The groups are shells around one centre, one inside the other: the same stretched ball of 7 dimensions in 9 sizes.
In the rows, zero is written as 128.
Some rows, each with its group after it:
[162 112 167 137  79  44 128 129  61 166 144] : nesi
[129 148 159  96 125 105 119 141  83 124 115] : meb
[113 173 117 106 174 181 143 153  98 128  88] : belav
[150 111 147  70 155 107 170 135 190 109 118] : Fifud
[138 138 112 124 110 151  74 141  36 139  78] : bel
[173 105 103 153  76  82 150 131 101 128 110] : bel
[177  73 143  97 113  69 145 122 182 136 134] : bel
[144 134 142  71 147 129 131 145 133 127 102] : letuk
[146 134 164  95 131  96 128 141 101 163 130] : bel
[ 97 147 126 105 170 169 122 131 132  74  94] : meb
[ 92 192 138  91 184 166 164 152 121  92 101] : belav
[161 104 147  91 120  93 152 135 120 118 105] : letuk
[109 183 140 112 184 136 192 150 158 139 140] : reduf
[ 85 146  89 147 180 191 126 122 174  72 106] : nesi
[156 115 110 117  68 117  31 132  52 133  87] : nesi
[102 143 118 143 141 165  84 128  68 108  94] : letuk
[147 145 120 101 107 122  89 144  98 139 104] : letuk
[177 111 131  74 104  92 116 142 143 144 110] : bosen
[122 119 156  78 161 138 115 130 130 103 102] : meb
[179  95 140  94  91  71 117 132 132 145 122] : Ral
[158 135 151 117 119  74 188 144 114 149 133] : bosen
[117 137 127 166 143 133 153 130  75 132 116] : Fifud
[127 121 125 126 144 118 156 124 168  99 125] : Ral
[174 109 126 147  82  51 187 132 126 135 136] : reduf
[164 111 154 148  97  66 151 133  60 176 135] : belav
[140 136 151 139 137  64 219 133 173 137 166] : nesi
[111 132  99 159 106 165  39 124  32 112  81] : bel
[154 100 110 177  55  78  89 116  63 125 119] : bel
[167  98 120 136  49  67  96 123  75 102 104] : belav
[121 159 127  87 161 134 146 142 189 108 126] : Fifud
[143 102 166  96 111  93 116 126  72 103  99] : reduf
[143  89 132 103 151 131 131 122 158 114 106] : bosen
[113 140 129 110 155 145 152 133 125  77  95] : Fifud
[142 130 114  72 147 153 124 142 153  99  83] : meb
[134 158 124 120 121 115 167 146  95 104 102] : reduf
[141  93 115 175  75  97  70 111  63 125 116] : reduf
[124 138 104 140 161 148 171 134 158 116 115] : meb
[120 156  87 191 108 149  98 135  45 147 107] : nesi
[142 148 135 117 163 111 211 146 165 153 138] : nesi
[116 143 135 100 140 148  97 136  84 103  90] : letuk
[145 168 118 158  92  67 175 144 125 145 154] : belav
[145  97 120 107 143 132 123 125 163 119 109] : letuk
[162  96 122 103  76 108  50 127  75 119  86] : Fifud
[110 142 128 156 126 132  91 126  77 135 124] : Ral
[160 123 120 118  74  84  99 135  98 124 112] : bosen
[111 100 121 128 144 179  52 116  67  99  73] : bel
[ 98 148  92 138 163 183 103 128 151  97 105] : Ral
[117 121 125 134 118 135  72 121  84 105 104] : Ral
[153 108 118 158 120  92 168 126 145 145 139] : bosen
[156 126  92 156  88 113 114 135  91 144 108] : meb
[118 165  89 160 122 149 112 139  95 129 110] : bosen
[146 109 153 114 127  98 155 130  98 121 111] : Ral
[115 114 143  76 191 169 122 128 162 100  96] : reduf
[114 147  88 178 152 150 122 127 164 159 149] : nesi
[182 108 181  86  76  22 148 137 103 149 141] : belav
[135 140 132 108 134 135 102 140  94 147 108] : letuk
[ 59 160 111 198 201 186 141 115 140 113 143] : belav
[151  83 111 159  77  97  91 112  84 106 104] : Fifud
[141 108 120 127  93 112  60 121 102 120 111] : Fifud
[143 155  87 121 120 136 119 144 155 132 114] : reduf
[ 84 170 114 151 173 178 108 132 112 125 121] : Ral
[131 111 136 105 162 118 165 124 195 104 129] : meb
[117 147 119  89 150 173  96 142  97  96  74] : bosen

New rows, each followed by its group:
[120 201 124 118 136 122 156 158 118 142 132] : bel
[132 135  89 129 109 153  78 134  98 105  84] : meb
[118 113 105 156 125 151  65 116 101 121 109] : Ral
[134 171 135 115 123 100 158 150 114 137 131] : Ral
[161 129 139 106 122  72 214 142 161 115 129] : nesi
[125  99 107 167 134 137 105 112 129 125 121] : Ral
[138 134 122 131 101  93 112 129 137 120 135] : reduf
[131 109 139 145 152  98 182 119 177 125 150] : Fifud
[146 123 115 178  96  87 150 127  94 141 134] : Ral
[137 156 111  71 160 145 138 149 203 124 116] : bel
[ 98 142  90 145 177 179 148 126 180  83 109] : bel
[102 127 103 132 198 194 107 123 183 134 119] : nesi
[ 92 158 128 116 202 192 145 138 120 113  98] : bel
[144 106 132 140 133  91 188 123 160 110 133] : Fifud
[157 151 113 100  94 116 108 152  82 134  92] : meb
[110 119 121 152 170 164 127 122 116 126 111] : meb
[112 172 101 163 106 144  82 139  52 133 109] : reduf
[136 126  81 143 116 152 110 131 116 103  88] : reduf
[178 113 160  80  89  56 179 144  97 108 102] : belav
[176  94 124  97  79 103  77 134  71 134  83] : meb
[134 108 101 147 119 152  79 124  85 126  91] : Ral
[165 110 130 184  81  52 149 125  99 187 163] : belav
[161 116 106 142 116 101 171 134 151 137 124] : Fifud
[ 94 108  94 155 188 184 122 108 200  87 118] : belav
[126 137  97 147 140 165 110 135  90 134  94] : meb
[116 175 107 121 128 159 100 148  72 118  90] : meb
[ 95 168 114 145 170 142 145 130 191 122 155] : nesi
[152 114 151  96 137 100 166 137 128 128 113] : Ral
[118 152 127 115 126 136  84 136  96 120 110] : Ral
[163 124 157 124  67  49 129 136  54 139 125] : Fifud
[168 156 134 122  72  74 147 156  35 154 106] : belav
[120 127 116 121 169 155 118 128 172 136 126] : Ral
[130 117 140 106 165 133 173 131 142 103 105] : Fifud
[155  95 150  92 140 114 131 130 125 138 108] : Fifud
[156 124 150  96 120  97 149 142  96 135 107] : letuk
[128 114 106 156 100 126  80 118  92 104 106] : bosen
[104 174 111 156 159 141 155 138 145 139 143] : Ral
[170 129 125 116  66  70  97 139  97 150 125] : Fifud
[159 123 138  74 100 101 104 142 104 114  94] : Ral
[120 138 121 136 138 114 132 126 172 119 145] : Fifud
[104 144 151 134 169 132 140 129 122 139 139] : Fifud
[143 146  89 104 110 150  61 143 123 135  96] : nesi
[119 125 115 182 113  98 136 114 136 111 147] : nesi
[161 125 159 111 110  51 180 137 144 146 152] : meb
[125 139 115 144 148 132 178 134 131 109 114] : meb
[ 90 123 104 154 188 194 105 116 147 109 109] : meb
[141 133 106 163 130 120 157 135 123 155 130] : meb
[ 98 127 119 147 167 157 143 119 138  81 110] : meb
[165  93 152  89 109  77 144 129 134 113 113] : Ral
[126 159  96 102 174 159 153 144 220 127 126] : nesi
[137 122 109 100 122 163  61 136  77 116  70] : meb
